The same things were measured in two ways. Each way mixes the same 9 hidden numbers, adds some noise and spreads widely along 6 directions of its own, which tell nothing about the thing.
(in the rows, 128 means zero)
Some things both ways: the first way, then the second way.
[128 108 143 105 148 156 122 139 171 119 135 132 106 127 101 126  81 109
 108 127 143 139 142 119 139 122 139]
[ 94  95 136 188 102 121  88 119 151 110  94 142 123 129 120 193 131]

[ 77 117 134 189 206 137 133 164 187 150 137 164 168  98 135 174 185  80
 134 151  81 136  89 154 102 109 176]
[144  37 120 109 131 179 117 144 119 107 145 133  75 151 125 180 126]

[132  99 126 129 174 145 136 175 135 159 110 160 109 155 112 139 120  98
 155 134 136 134  87 166 162 115 149]
[123 199 171 122  86 112 174  85 154  98  80 182 169 125 116 119  91]

[ 84 132 134 119 219 183 147 143 167  89 168 151  83  93 135 141 199 136
 116 137 152 117  81 122 178 139 148]
[171 130 117 132  84 132 168 128 106 119 162  49 122  44 151 115  86]

[ 96 130 130 108 145 158 114 128  87 126 117 126 114  75 111 176 169 160
 110 167 139 161 132 152 111 177 104]
[118 169 136 112 144  94 156 120 134 182 156 181 147 166 117 122 180]

[ 59 109 154  98 141 180 102  95 138 126 101 161 102  91 102 138 168 134
 112 150 153 134 131 136 156 150 104]
[130 175 153 147  87 120 126 142 140 180 144 101 117 149 176  38  97]

[113  93 102 119 131 139 123 157  93 142 104 142 109  91  95 166 152 136
 133 174 146 178  65 159  79 169 145]
[107  79 104 132 128 106  94 167 119 112 126 109 100 148 113 108  76]

[ 92  63 105 138 109 153 101  92  90 116 122 135 141 132 114 142 165 107
 123 123 150 130 120 143 157 138  89]
[110 135 113 126 155 112 117 148 147 112 129 126 115 144 120 118  63]

[ 97 101 128  62  30 143  98 130  77 133 126  86 111 155 116 135 124 115
  86 136 152 119 191 117  64 128 106]
[134 105 162 147  56 131 150 106 109  82 129 137 163 127  97  77  78]

[ 97  80 113 124 116 115 110  68  83 104 135  73 142 129 126 156 157 132
  83 141 139 127 154 126 106 141  60]
[145 137 163 127  85 141 129 102 143  80 126 164 193 105 147 118  98]

[144 119 130 126 152 141 126 140 146 136 114 129 128 130  90 146 120 104
 127 124 121 157 112 169 119 133 140]
[107  92 102 180 164  87 114 170  81 166 138 119 101 151  62 158 163]

[144 127 152 115 127 131 102  75 106 102 127 136  84 132 106 144 128 116
  90 101 140 137 141 130 154 136 110]
[ 82 158 109 119  94 108 110 125 182 139  55 105  83  75 195 131  81]

[ 63 112 193 125 173 170  88 131 167 120 104 230  55  64  89 150 105 149
 132 170 133 151 116 119 195 129 179]
[ 84  89 133  83  57 138 149 108 136 107  69 118 132 108 164 102  84]

[ 65  71 175 130 151 199  84 132 192 121  97 197 119  70  55 106 128 124
 154 157 143 173 111 101 167 125 191]
[138 154 147 156 103 148 177 112 146 154 168  45 100  89 203  54 149]

[ 68  80 106 112 103 207  91 127 137  97 125 145  94 121  79 149 137 152
 120 151 139 141 142 168 236 162 109]
[111  93 105 130 142 120 138 156  99 153 115 142  85 107 101 130 117]

[130 101 129 106 136 126 111 126  89 128 139  98 102 129 124 139 139 128
  97 141 158 137 134 105 115 147  89]
[145 121 152 129  83 141 122 158 120 132 201 116 142  91 145  77 109]

[174 122 128 124 125 122 132 113 110 120 133  88 120 156 100 146 121 114
  99  91 138 142 128 153  94 146  91]
[150 150 148 164 102 108 170 115 135 137 136 123 153 130 166 134 128]

[ 80 130 148 175 202 130 155 211 171 164 142 188 123  89 138 187 159  98
 149 164  96 131  58 168  64 108 202]
[ 99  70 144 117 114 148 112 118 152 102 102 153 117 215 143 126 118]

[ 73  71 146 105  86 195  98 127 161 115 111 162  99 136  72 108 130 116
 135 124 148 126 129 139 184 124 140]
[143 160 117 138 134 121 155 106 156 128  75 108 100 112 185 112  82]

[124 118 131 150 171  89 162 129 128 145 143 119 111 178 164 172 139  99
 118 113 116  79 109 172 105 101  95]
[ 92 150  77 101 208 106  69 127 153 147  22 171 126 152 144 184 148]

[ 98 103 149 114  88 166  88 127 134 114 132 143 107 130  99 145 102 111
 103 126 130 130 172 130 144 128 133]
[119  79 146 115  64 156 172  86 146  84  84 143 128 113 153 160  88]

[ 99 129 117 107 115 166 132 103 129  88 172 129  97 151 143 144 165  91
  80  89 140  82 134 146 158 118 117]
[ 98 177 134 166  76  98 128 119 155 140  96  85 109 116 144  91  68]

[ 88 106 145 134 139 130  98  68 108 120 123 147 123  93 132 154 149 101
  85 122 145 127 142 116 117 132  88]
[131 143 125  74 141 134  85 155 146 173 168 150 128 180 148 163 157]

[ 76  65 139 142 128 137  88  51 150 145  48 159 195 132  73 134 140  84
 148 137 100 162 124 179 137 106 145]
[ 97 167 141 196 135  81 153 120  88 135  82 104 152 158  65  70 119]

[ 82 105 163 149 143 128 128 128 156 141 148 148 129 160 150 132 164  70
 114 104 123  74 137 119 114  78 118]
[163 163 168 102 105 153 140 104 152 109 127 167 165 171 163 109 106]

[102  88 118 141 152 139 102 109 185 137  97 174 112  95  72 141 119 101
 114 159 124 169  74 160 143 142 150]
[174 139 141 118  79 129 137 144 113 176 153 109 139 114 192 108 134]

[146  71 124 133 136 131 135 172 142 142 150 119 118 160 115 128  70  86
 133 112 152 119 118 114 110 108 117]
[150 148 111 124 180 129 185  91 130 134 167 114 189 114 156 189 193]

[105  79 121 190 179 109 101 110 168 180  64 191 177  92  81 160 122  70
 148 162  94 193  66 184 106 127 159]
[120 165 148 121 102 113 163  88 173 123  81 154 158 160 185 144  96]

Other things, the second way, with their names:
<1109>: [104 133 127 126 117 140  52 134 165 120 101 125 136 126 173 114 111]
<961>: [168  87 162 135  76 176 124 121  95  86 129 111 153 124 125 118 109]
<1062>: [ 96 120  98 101 193  92  77 186  83 157 116 163 123 166  55 100 159]
<623>: [160 128 135  77 137 161  88 135 144 134 108 180 119 174 158 176 145]
<502>: [ 99 174  97 147 159  80 134 139 129 178 107  79 101 115 145 106 151]
<719>: [152 116 133 103 123 181  89 143 160 158 142 157  74 102 185 146 154]
<1224>: [150 167 118 108 141 144 113 104 187 126 100 115 100 157 180 201 102]
<444>: [133 141 133 121 127 150  93 118 174 130  85 126  97 161 186 160 122]
<1052>: [124 163 149 145  75  97 170  98 164 134 128 111 165 135 189 120  95]
<1108>: [158 158 128  64 113 150 145 124 128 112 106 128 136  43 178  78 116]
<176>: [168  75 140  76  90 152 161 156  71 155 163 138  94 157 108  98 136]
<825>: [ 70 104 141 145 107 111 150 102 117  81 119 143 190 151  67 111 101]
<101>: [129 130 124  90 155 130  97 169 134 172 131 186  91 127 149 112 160]
<1142>: [127 155 151 108  99 135 148 120 129 171 119 120 131 140 172  97 170]
<946>: [158  55 111  67 159 142  79 189  90 135 146 202 108 202  86 159 111]
<105>: [132 213 155 143 169  85 167 116 103 142 159 176 184 152  40 115 184]
<613>: [103 169 182 166  57 118 173 115 141 162 171 115 130 119 135  58 138]
<313>: [170 128 156 100 109 158 137 154 133 185 223 135  97 153 174  95 176]
<474>: [ 79 132 121 192 126 100 103 102 179 150  49 127 129 183 190 159 104]
<609>: [107  87 108 131 109 124 113 137 152  88 135 125  96  82 121 153  74]
<839>: [105 177 109 128 185 116 159 101 165 155 144 140 128 101 137 148 173]
<898>: [100 109 137 160 154 143 105 115 153 112 119 129 123 157 143 120 153]
<1029>: [144 190 158 125 135 132 116 102 171 119  85 198 113 159 115 183 141]
<880>: [102  93  99 153 160 108 139 114 111  87 116  85 155 137  90 172 134]
<126>: [ 85 153  99 165 162 104 111 107 175 120  79  89 129 114 175 128 110]
<458>: [138 134  74 115 171  91 188 136  93 176 136 117  96  96  98 176 141]
<984>: [146 118 150  89  86 179  96 132 145 124 104 137  76 118 158 135 137]
<709>: [138 142 146 164  82 114 156 136 101 119 157  81 148  68 127  70 104]
<909>: [188 106 120  84  88 173 178  95 128  88 117  63 115  85 188 147  83]
<461>: [160 123 152  73 116 192 101 149 131 149 153 114  98 146 189  75 152]
<1152>: [116  92 169 113  65 147 131 124 125 113 134 169 159 162 119 135 110]
<45>: [157 127 168 160  80 154 152 144  56 159 172  57 122 121 100  39 158]
<436>: [164 153 150 102  86 120 153 126 150 151 138 161 136 126 198 112 117]
<177>: [ 98 119 106 144 139  92 162 112 115 127 102 127 153 115 115 119 121]
<1244>: [ 96  67  80 148 174 119 117 140  95 117 129  71 124 109 104 164 155]
<271>: [ 90 160 146 200 128  91  67 164 152 147 140 114 122 149 144  50 120]
<363>: [118 119  97 169 156  97 186 112  56 129 147  61 165  66  64  92 176]
<21>: [160 139 115 121 161 102 153 148  91 170 171 155 128 149  81 160 167]
<260>: [147 146 163  87 135 146 137 136 134 126 166 176 138 163 113 133 159]
<812>: [122  93 123 150 116 137 144  96 128  63  76  94 164 125 142 154  79]
<1187>: [ 98 114 121 129 107 140 112 144 154 161 112  93  77  99 207  88 128]
<36>: [147  94 121  52  96 172 102 136 174 115  92 132  92 116 246 143  91]
<1048>: [100 153 158 106  95 156 151 125 153 149 170 116 118  95 159  76 143]
<426>: [176 115  96  59 129 150 154 124 118 114 140 118 127  45 160 177 132]
<708>: [124 102 118  94 129 148 106 115 150 109  75 143 127 133 178 150 121]
<144>: [128 125 168 117 112 168  88 145 152 138 153 191 103 139 131 127 164]
<188>: [141  53  99 143 143 133 134 123 112  85  91 137 132  98 133 200 107]
<573>: [ 93 190 170 152  91 103 153  90 174 120 142 167 198 123 132 111 113]
<976>: [141 133 147 110 120 170  67 131 168 124  80 143  94 161 184 156 129]
<1019>: [111 190 180 155  69 133 147  82 156 123 107 139 160 119 126 110 132]
<1111>: [116 128  69 120 198 107  93 175  97 172 116  91  79  76 126 114 172]
<5>: [138 130 132 129 135 156 118 132 154 137 107 106  51 161 163 102 100]
<776>: [ 75 102 113 154 142 119 128 116 162  91  48 137  94 122 145 110  63]
<723>: [155 110 136 122 141 118 157 129  74 123 171 125 193 182  84 130 155]
<1243>: [169  90 122  86 101 162 163 135 109  94 170 102 123  67 138 135  92]
<211>: [134 115 127 106  92 138 213 105 104 116 124  75 125  76 151  72  99]
<307>: [141  68  85 119  98 115 120 136  99  95  98  78 162  87 164 148  52]
<603>: [102 193 103 150 164  88 134 104 178 134  79 116 132  93 180 133 116]
<810>: [130 143 132 123 121 120 135 109 136  84 111 140 171  80 141  91 105]
<1141>: [ 99 165 165 183  90 121  91 128 150 146  73  99 106 175 157  76 111]
<209>: [121 187 136 177 127  88 143 112 144 161 118 104 138 175 134 129 125]
<1149>: [ 76 194 154 206 146 104 144 120 164 167 195 116 105  97 103  62 179]
<912>: [152 143 149 151 126 120 103 146  80 141 178 100 150 207  58  78 147]
<302>: [101 116 116 145 163  83 104 136 113  87 112 160 195 195  67 153  82]
<758>: [112 135 132 137 166 123  65 145 169 138 130 210 121 146 122 184 169]
<893>: [148 150 134 140  85 105 170 133  95 139 131  61 145 118 150  55  75]
<310>: [173 125 171 128  87 145 154 138  92 129 221 125 156 166  77 132 140]
<1010>: [169 119 114 109 150 166  82 147 137 172 143 137  92 137 174 168 157]
<388>: [ 82 136 118 145 157 126  86 151 157 174 121 122 100 133 175  89 150]
<513>: [111 183 141 166 123 108 108 132 127 177 146 105 139 136 118  94 167]
<204>: [105 117 129 140 135 130 167 120 118 146 137 102 115 147 122 106 143]
<689>: [160 135 130  53 143 137 148 125 110  97 151 178 155 131  80 141 123]
<728>: [141 126 182 142  57 172  93 133 168 123 152 128 100 133 183  99 123]
<901>: [144 118  87  70 183 129 130 157  99 143 119 143  91 130  93 166 128]
<824>: [ 72 157 128 130 173 111 141  75 164 107  89 177 179 152 105 164 167]
<100>: [105 126 133 174 102 138 120 111 140 104  92  63 119 122 148 112  90]
<459>: [173 126 145 122  92 167  85 137 163 112 137 142 114 101 189 181 104]
<277>: [118 148  95 142 165 101 102 122 144  95  86 143 139  97 104 187  94]
<201>: [167 144 113  41 127 129 181 118  96 110 119 155 161  66 117 142 129]
<1264>: [140 143 164 156  98 127 132 150 117 143 176 117 126 131 127  77 126]
<629>: [108 176 147 123 123 117 106 136 142 145 128 129 148 133 153  39 128]
<148>: [104 101 104 147 145 113  95 140 132 114  64 136 108 133 137 133  89]
<358>: [ 83 104 105 151 142  89 166 113 132 116 115 119 151 145 125 112  92]
<1140>: [149 106 141  94 147 130 132 126  91  53 114 204 169 166  27 144  94]
<180>: [174 186 101  61 174 114 124 142 148 174 123 176 115 139 173 160 134]
<630>: [145 106 139 135 103 141 101 159 130 129 149 131  94 136 141  98  81]
<701>: [ 88 159  72 138 210  54 141 143 107 174  97 136 144 121 109 119 157]
<626>: [127 215 163 134 131 113 150  96 150 161 144 164 144 138 106 127 209]
<1013>: [106 152 120 116 127 136 159  68 199 103  92 150 143  99 172 213 114]
<492>: [141  83 101 120 129 150 120 150 128 118 132  79  64  77 163 129 109]
<236>: [140 107 122 157 132 129 147 126  95 144 166  78 140 130 120 120 162]
<931>: [105 146  96 114 160 105 112 148 113 168  95 123 106  99 129 111 161]
<185>: [137 103 153 121 109 139 170  98 122  64 122 164 168 152  93 136  79]
<1262>: [110  77 104 134 145 128 102 155 118 107 141 132 108 118  97 123  91]
<163>: [154 148 172  97  87 158 141  91 138  98 148 154 184 166 122 128 128]
<1191>: [136 131 119 125 103 143 128 151 117 163 140  26  52 130 156  83 110]
<61>: [131  89  96 128 128 140 107 146 129 142 135  80  99  94 175 153 120]
<964>: [130 121 158  65 111 139 139 115 115 110 121 239 166 153  64 158 153]
<1093>: [126 177 138 155 124  89 137 112 154 128 153 146 172 157 121 131  96]
<1101>: [130 128  91 118 172 106 130 126 103 124 125 136 148 122  75 180 138]
<995>: [172 139  94  99 173 144 163  93 140  98  99 108 113  87 157 192 140]
<77>: [106 117 122 109 146 145  95 139 162 138 129 132  95 134 165 139 154]
<847>: [142 108 180 141  73 153 142 121 132 109 182 139 159 147 136 118 129]
<615>: [132 127 106 154 155  99 150 128  64 150 123  79 158 126  83 134 182]
<783>: [140 112 175 140  43 129 179 105 105 100 192 121 202 149  99 100  93]
<546>: [140 137 149  47  88 174  86 119 164 129 113 181 107 136 146 178 163]
<300>: [114 154 118 130 188 123 127 114 133  97 130 153 156  97  87 153 161]
<792>: [145 106 133 133 110 116 113 172  80 137 179 110 122 132  83 110 127]
<287>: [123 192 133 134 115  92 166 102 170 152 140 111 169 111 204 102 123]
<238>: [147  83  95 117 126 136  91 144 124 138  98  87  90 140 180 142 116]
<196>: [140 142 116 162  96 116 178  78 154  80  98  77 159  80 161 186  49]
<670>: [109 147 129 142 153  91 132 130 117 129 172 139 168 175  64 112 144]
<597>: [101 167 128 162 135 112 130 112 161 144 112 101 116 109 167  90 138]
<775>: [132 156 149 107 108 158 114 144 129 156 146  93 122 111 176  64 144]
<328>: [121 118 131 130 157 130  97 160 108 180 140 157 103 178 108 123 185]
<507>: [121  64 105 119 143 143 105 158 111 143 158 124 112 134 125 149 145]
<781>: [ 97 159 123 191 200  95  78 156 131 168 147 126 124 195  99 112 178]

Some of these things the first way, each followed by its name:
[ 92 123 168 107 130 152 125 146 174 125 133 164  73 108 103 131 131 113
 111 135 141 121 101 117  94 115 174] => <238>
[141 124 117  87 114 182 125 193 116 149 125 142  84 134  99 142 120 118
 125 133 155 144 114 163 150 154 127] => <458>
[102  81 113  78  59 173 107 122  94 104 126 117  99 143  89 137 115 133
 113 133 161 134 145 144 138 143 126] => <984>
[ 64  53 127 149  61 134  78  40 104  82 119 129 121 147  95 147 153 119
 100 123 115 115 154 149 173 122 107] => <1062>
[ 90  54 121 143 134 137 104 119 156 130 107 172 121 148  96 127 106  86
 141 142 131 129  96 139 166 101 153] => <775>
[ 72  43 102 105  47 156  73  88  73 119  97 126 154 104  81 139 132 109
 112 154 155 167 147 122  95 147 114] => <670>
[115 107 145 176 151 107 124 140 159 133 151 165  94 130 124 156 135  86
 116 124 110 119  79 138 111 106 156] => <36>
[111 123 108 108 157 137 151 180 127 145 160  98 116 146 151 158 156 116
 103 146 135 105 133 142 105 132 101] => <719>
[ 99 143 163 149 245 150 149 168 158 117 173 147  98 109 162 153 195 124
 122 131 134 103  97 108 157 117 139] => <1243>
[129 140 138 166 200 123 138 169 174 145 142 158  97 112 115 160 158 111
 122 146 107 143  60 154 122 133 156] => <436>
[ 49  66 141 132 112 180  60  70 147 101 102 177 118  82  83 140 108 131
 115 155 135 154 162 132 214 141 113] => <1152>
[166 114  84  87 132 125 154 187  55 128 154  77  81 140 127 169 138 141
 114 151 173 140  91 148  74 168 103] => <426>
[ 81  96 132 183 163 127 113 116 159 150 121 172 162 145 134 152 180  59
 131 122  91 118 101 166 148  93 146] => <901>
[ 78 127 171 118  95 160  88 116 132 131 106 162 112 104  94 149 163 119
 105 140 112 141 153 152 114 128 153] => <176>
[113  95 117  96 127 177 125 176 137 147 133 153 113 132 113 126 114  86
 131 129 164 131 109 124 129 124 144] => <310>
[104  90 175 136 112 130  96  81 164 136 107 159 143 145  99 112 118  64
 114  95 122 121 147 117 111  86 141] => <444>
[134 109 149 117 181 130 131 121 115 125 121 113 102 112  97 141 151 152
 123 144 155 151  95 119 113 151 114] => <271>
[ 80  73 119 146 114 135 106  38 148  88 108 127 165 124  90 149 142  98
 109 123 106 140 129 166 124 118 128] => <615>
[109  92 120 108 108 173 127 150 169 128 129 154  83 135  90 138  65 114
 119 122 153 120 127 159 159 135 113] => <474>
[ 91  77 157 188 174 119  90  99 219 142 110 159 164 122  86 128 123  82
 124 138  86 150 121 132 144  96 156] => <188>
[157  91 161  95  30 143  70 101 118 127 116 141  77 146  64 102  48  82
  90  87 163 144 167  98 111 120 114] => <1052>
[111 106 138 109 131 152 142 102 108  95 145 111  96 154 125 140 136 136
 115 103 156  95 132 143 136 126  92] => <976>
[100 105 172 128 194 138 133 151 129 137 138 142 114 118 140 152 125 131
 138 134 143 113 145 107 126 107 123] => <824>
[100  75 101 110 114 122 127 113 112 145 102 106 156 146 111 146 122  97
 127 145 134 140 126 162  83 122 120] => <961>
[114  84 117 112 102 107 100  50  23  89 103  67 120 130 102 162 179 173
 104 147 145 150 144 146 108 169  64] => <1108>
[ 89  97  94 124  87 132 119 132  88 114 172  81 131 157 154 161 172 103
  82 128 128  96 156 134  98 129  89] => <1262>
[ 81  72  79 122 141 167 136 167 118 107 148 127  86 117 109 172 126 153
 136 169 148 132  88 168 169 164 103] => <388>
[133  88 105 108 160 122 109 112  59 152 101  99 141 103 113 160 127 132
 114 162 160 172 141 137 104 161  68] => <573>
[139  91 123 106  95 154 119 140 126 119 122 145  85 150  82 129 101 102
 125 117 154 139  97 148 134 135 154] => <502>
[123 116 140 107 101 106 103 117  55 154 116  93 132 153 138 166 134 111
  96 133 120 128 185 148  81 127  90] => <964>
[ 63  99 152 151 180 177  99 101 173  81 125 175  89  63  89 157 158 161
 119 161 125 152 103 137 198 153 147] => <1187>
[110 133 137 153 147 105 125 105 125 146 141 106 160 146 153 158 201  75
  87 114  95 103 134 147  77 109 106] => <630>
[ 58 120 152 146 179 155 120 148 187 130 163 182 117 100 155 143 155  77
 103 136 125  98 122 109 137  95 162] => <783>
[100  82  84 112 177 169 159 164 130 112 158 121  98 143 134 144 155 124
 137 148 166 108  79 145 176 140 112] => <277>
[ 80  76 128 156 169 142 119  94 151 108 125 146 142 101 107 147 153 115
 126 145 129 140 100 132 132 124 132] => <126>
[127 118 170  81 135 130 103 100 110 157  94 119 142 147 119 116 106  94
 112 118 146 134 182 112  97 103 109] => <1019>
[105  85 128  94  88 178 123 129 128 106 144 117 114 177 107 110 130  99
 123  94 153 101 153 134 163 114 121] => <1029>
[122  77 127 112 126 138  98 148 115 162  97 125 134 136  92 132  99 110
 133 156 134 162 141 132 126 133 117] => <144>
[162 143 184 109 168 115 124  95 111 111 144  94 105 150 127 123 152 124
  94  94 143 114 155 102 116 118 101] => <709>
[ 93  95 104  98 174 151 126 126 124 157  76 143 144  83  95 150 133 121
 142 183 152 178  87 158 102 156 132] => <513>
[125  96 149  97 120 112 104 100  89 155  81  92 167 126  95 137 125 122
 120 155 132 172 159 127  41 128 131] => <363>
[142 127 123 140 135 101 111 109 102 173  94 105 183 134 115 158 162  74
 106 128 108 161 130 167  47 132 112] => <21>
[ 60  81 101 118 151 212 124 110 172  64 161 157 103 101 113 131 145 120
 116 121 166 113 115 126 227 141 117] => <196>
[ 72 102 106 115 159 149 130 117 140 141 118 120 143 103 124 159 169 123
 107 161 141 131 119 154 110 147  90] => <1010>
[122  89 135  66 123 196 147 188 101 112 131 126  72 130  85 122 128 166
 159 136 192 135 104 125 131 150 138] => <995>
[123 111 120 118 152  91 154 129  96 136 157  92 107 151 162 158 134 104
  94 128 144  91 119 127  67 117  95] => <1109>
[134  79 106 114  99 132 119 138  86 131 108 113  91 143  83 160 111 146
 129 149 146 152 107 170 131 160  96] => <701>
[111 109 143 152 124 102  91  61  88 115 149 100 158 148 158 158 158  82
  78  95 110 106 192 122 119 105  81] => <1048>
[106  57 130 154 118 120 109  93 150 131 108 144 160 151  94 130  95  72
 134 118 126 134 125 142 112  97 133] => <812>
[144  98 129 143  93 111 116 120 127 113 169 122  97 168 123 131 107  78
  84  87 134 102 129 113 117 109 111] => <287>
[ 88  83 111 132 107 118 123 111  93 132 118 117 140 134 122 161 161 105
 122 144 124 126 115 162  77 129 117] => <461>
[122 103 139 114 123 124 108 105  77 114 119 116  97 138 114 150 149 139
 114 140 142 134 132 133 130 140 107] => <201>
[111 109 157 119 114 140 111  85 111 102 130 106 100 142 109 147 153 141
 101 112 136 113 161 138 141 131  88] => <148>
[106 101 114  94 106 185 102 156 125 109 133 137 100 121  96 141 116 118
 116 139 148 146 138 143 158 148 139] => <613>
[ 87  84 121 117 102 154  90  96  96 111 100 123 120  98  87 161 139 154
 113 161 137 167 141 152 135 163 102] => <177>
[ 91 118 156 127 130 153 111 114 157 141 103 186 139 114 110 129 161  60
 127 114 119 136 100 142  99  97 187] => <1191>
[132 104 136  92 132 155 112 131 111 133 102 138  99 110  87 130 127 132
 125 142 162 164 106 133 121 150 132] => <792>
[121  97  63  87 127 182 176 207 102 134 152 133 101 143 125 152 128  97
 139 125 188 116  66 169 108 148 124] => <1224>
